The rows of a group lie close to one hidden flat surface of 13 dimensions, which passes through zero. Surfaces can cross.
In the rows, 128 means zero.
Known rows, each followed by its group:
[143 127 144 163 124 179 123 104  85  56  93 127 161 149 160 137 116 146] -> j976
[156 101 117 118 194 116 170 114 144 136 132 115 159  87 116 108 143 171] -> j959
[136 124 133 103 158 153 155 122 150 111 143  84 158  74  82 118 195  58] -> j959
[102 145 148 116  88 146 134 118 183 145  98 179 102 113  96 114 136  48] -> j976
[158 131 100 139 134 106 116 134 153 157 148 133 112 161 104 115 144 150] -> j157
[152 126 101 173 135 104 101  90 104 118 132 149 114 153 145 101  95 150] -> j157
[ 96 137 102 111 119  89 130  83 124  97 120 126 118 144 108 153  95 138] -> j976
[ 88  66 152 135  72  95 110 122 110 142 120 104 159 154 173 121 176  92] -> j976
[ 79 109 116 137  95 144  76  96 168 115 102 165  71 148 101 101 132 135] -> j959
[166 138 113 137 119 133 139  74 121 133 146 123 101 152 157  85 122 128] -> j976
[106 132  87  77 131 155 101  90 123 121 140  77  77 176 117 120 119 145] -> j157
[138 142 117  91 108 147 109  97 109 130 120  81 119 102 188 140 130  59] -> j976
[155 136 123 171 116 124 116 102  96 106 144 119 126 112 155 114 138 108] -> j157
[112  89 106  72 140 116 136 107 168 119 131  97 146 152 109 133 206 145] -> j959
[147 110 169 106 162 210 160 177 124 211 117 142  97  93 122 120 110 118] -> j376
[149 147 143 134  68 133 109 167 189 140  89  62 161 211 133  75 131 138] -> j376
[151 129 149 115 118 115 209 129 106 186 178  74 131  79 158 117 184 107] -> j157
[123 181 103 156  95 121 132 106 132  98 122 196 125 133 167 154 151 187] -> j976
[136 143 123 127 107  83  95 152 154 102 177 133 117 153 124 130 118 162] -> j976
[144 139 112 167  98 121  93 117 146 127 109 151 102 169 112 122  99 146] -> j157
[104 136 130 132 140 171 108 121 112 129 119 140 102  86 133 109 126  93] -> j157
[149 156 167 155 105 184 132 155 138 138 116 162 120  93 138 116 139  68] -> j157
[139 108 142 101 127 121 128 148 172 151 161 123 123 100 136 110 154 157] -> j376
[137 130 164 127  48 147  80 120 199  82 145  95 101 130 120  82 115 107] -> j959
[169 139 141 159 144 118 152 158 165 155 141 145 115 108  87 105  91 171] -> j157
[100  90 122  82 138 177 137 107  94 170 112  90  85 231  92 107 122  96] -> j959
[ 79 106 140  85 184 179 140 174 113 186  92 139 157  65 156 130 172  97] -> j376
[137 133 124  98  91 125 175  75 173 137 122 145 100 117 118 159 141 158] -> j376
[126 138 114 153  69  89 115 102  93 155 149  76 103 138 173 129  95 154] -> j959
[ 82 100 104  97 135  55 149 102  82 158 169  97 133 157 141 128 130 124] -> j959
[143 103 146 111  79 134 152 113 151 123  75  82 170 142 165 157 148 164] -> j959
[143 147 117 136  99 132  70 127 100  84 160  93  95 111 171 176  96 186] -> j376
[ 99  95 106 100 139 162 125 129  84 175  82  99  98 215 123 159 117 166] -> j959
[118 124 108 145 136  85 135  70 133 121 152 178 116 112 146  74 139 114] -> j376
[162 133  72 183 111  99 116  97 121 188 156 103 100  90 151 110 209 135] -> j157
[131 164 121 106 151 171  86 218 145 156 139 121 117  88 133 168 140 167] -> j157
[136 105 170 108 119 159 128 177 123 189 134 147 134 142 212  95 128 150] -> j976
[114 129 133 125 127 104 137 122 131  71 121 137 155 165  72 161 119 104] -> j976
[105 161  76 147 149 165 104 105 138 169 117 110  72  57 118  92 136 155] -> j376
[111  93 157 141 173 151 135 102 109  79 132  98 135  58  95  83  96 101] -> j157
[141 119 109 166 120  87 124 125 112 155 159 111 117 131 121 119 142 132] -> j959
[114 135 111  90 137 157 154  87 150 158 108 134  93 101 147 110  98 181] -> j376
[127 119 155 101 126 162 151 130 166  89  75 119 179  95 137 152 136 159] -> j976
[146 145 105 149 147  91 114 126  69  85 134 113 190 173 193 120 138 117] -> j376
[152 167 126  98 195 158 122 200  96  89 143 148 173 118 147 195 144 127] -> j959
[110 142 118 159 121 115  90 122 140  93 156 151  86 142  73 107 104 126] -> j976
[155 156 111 221  79  91 116 115 101  94 103 109 134 118 110 188 105 157] -> j376
[ 95 117 139 140 110 116  83 130 164  88 113 140 154  59 164 109 132 152] -> j376
[106 127 124  89 138 164 128 133 174 118 106  98 120 104  79 140 149 135] -> j959
[172 152 147 135 159 122 145 132 109  91 183 170 130 137 148  92  97 104] -> j157
[137 139 122 110 134 130 132 135 160  94 113 181 132 192  92 153 151 130] -> j959
[123 117 114 119 106  47 152  78 135 132 122  97 108 169  79 134  36 124] -> j976
[131 150 100 130 150 100 159 113  97 102  99 128 168 118 145 189 108 179] -> j376
[141 156 111 142 159 148 112 125 167  96 130 115 131 136  81  59 139 100] -> j376
[176 147 111  88 226 154 173 136 131 167 150 124 109  99 108 101  80 155] -> j976
[126 139 126 116 110 132  66 159 155 105 166 132 127 115 150 125 187 100] -> j157

New rows, each followed by its group:
[141 144 157  88 129 160 131 155 136 114 147 105 143 117 145 123 119 104] -> j959
[ 95 141 127  54 129 170 133  78 175  87 134 122 114  65 161  99 150 130] -> j157
[109 126 131 117 193 182  87 195 152 174 132 154  98  69  98  99 114 141] -> j157
[119 104 134 108 116 147 107 132 139 151 153 111 109  92 149 122 180 111] -> j376
[ 83 124 131 183 105  80 108 147  90 139  96 161 156 129 155 138  97 127] -> j376
[ 62 151 138 163  83  45 144 109  84 145 135 154 145  46 183 141  57 115] -> j959
[142 139 162  76 127 145 150 121 166  84 152 189 108 140 107 152 100 124] -> j376
[ 90 101 157 119  71 179  65 153 168 157 100 151  85 139 158  91 137 123] -> j959
[112 140 119 109 158 140 100 145  83 100 171  80 122 131  98 141 130  72] -> j959
[169 177 100 146 123 143 131 111 117 135 124 117 112 154 156 113 110 148] -> j376
[174 176  89 123 107 158  97 122 104 153 153  95  69 195 168 131 104 165] -> j157
[134 101 125 111 138 117 115 132 130 149 149 131 120 164 157 104 143 155] -> j959
[120 127 160 119 177 129 106 197 150 123 131 155 162 170 124  42  76 118] -> j376
[141  82 151 139 160 152 130 127  66 165 146 139 124  81 193 111 121 115] -> j376
[104 139 103 169 115 117 154  64 108 154  67 152 127 134 159  81  92 131] -> j376
[100 144 106 140 129 120 140 118 145 137  90 144 142  77 115 148 156 136] -> j376
[117 104 160  58 157 189  76 161 174  64 131 138 127 157 126 100 118 138] -> j959
[140  95 147 135 147 122 137 149 155 113 108 130 165 117 103 129 137 152] -> j959
[156 116 152 175 139 136 187 103  74 132  88 139 161 129 133 129  93 100] -> j157
[128 132 143 113 140 158 133 128 142 116 108 180 137 142 131 114 125  90] -> j157
[139 122 116  91 202  73 198 125 108 111 154 181 195 142 124 155 173 105] -> j376
[151 126 131 177  83  99  96 176  90 154 118 129 143 158 192 174 129 175] -> j959
[139 165 153  94 137 214 163 160 156 169  92 174  97  94 112 162 102 134] -> j376
[108 142 117 106  87 194 137  86 118 140  80  86  85 153 106 163 131  97] -> j376
[134 117 118 184  89 117  63 168 102 128 123 114 108 190 115 167 149 138] -> j959
[123  78 150 148 141  63 128 177 136 155 148 136 158 125 119 116 117 170] -> j959
[141 149 130 210 104 106 117 173 136 157  96 143 157  83 128 133 150 130] -> j376
[104 114  61 127 226 117 131  79 128 145 130 157 112  79  79  95 147 146] -> j157
[128 157 143 120 122 133 193  90 114  95 120 123 133 101 128 144  95 129] -> j157
[190 110 163 110 142 124 125 181 174 114 174  70 150 139 109  98 110 164] -> j959
[117 109 133 133 115  90 109 149 134 124 121 101 157  89 131 161 140 115] -> j976
[119 176 127 113  61  91 138 133 180 143 141 107 108 104 132 150  89 177] -> j959
[118  87 128 124 168 210 153 111 133 134  90  85 145  94 103 102 189 168] -> j976
[105 131 108 129 133 112 127  96 133 104 154 153 107 162  80 107 151  93] -> j976
[120 118  87 169 111 113 141 101 130 175  73  95 133  84 109 165 175 158] -> j157
[147 175 103 106 143 147 136 105 104  98 121 138 151 161 182 125 143 108] -> j376
[122 153 151 157  96 164 129 149 115 143  83 122 139  70 152 162 110 110] -> j959
[153 129 127 185 137 173 139 112  91 149  67 143 117 122 138 132  90 151] -> j959
[ 67 141  99  99 186 168 119 151 120 152  98 119 120  59  97 158 139 138] -> j376
[142 152 135  86 137 150 107 140 121 144 155 140  94 135 176 102  75 101] -> j976
[104  96 172  95 142  81 167 138 130  96 150 112 205  89 124 119 133  65] -> j959
[115 163 150 105  87 143 139 147 146 126 153 114  81 170  75 137 102 102] -> j157
[161 156 166 141 108 157 163 158 142 118 117 127 153  84 129 148 148  99] -> j157
[133 129 112 119 103  30 143  78 137 147 137 133 128 100 155 130 100  69] -> j976
[116 106 120 111 177  94 137 124 131 106 160 130 129 132  81 122 105 152] -> j376
[136 105 146 157 103 120 135 121 140 133  94 105 167 155 132  84 143  98] -> j376
[126 118 117 152 157 151 107 137  90 154 122 121 121  88 150 124 140 131] -> j959
[118  62 144  47 166 139 122  98 112 118 210 116  87 125 139 113 135 121] -> j376
[113 107 151 141  91  95 130 127 152 164 106 147 119 113 143 107  73 138] -> j976
[ 89 125 140 106 118 156 141  94 171 102  74 157 128 109  99 123 103 123] -> j157
[ 98  67 120 189 117 123 118 147  78 249 110  92  79 152  92 104 134 119] -> j959
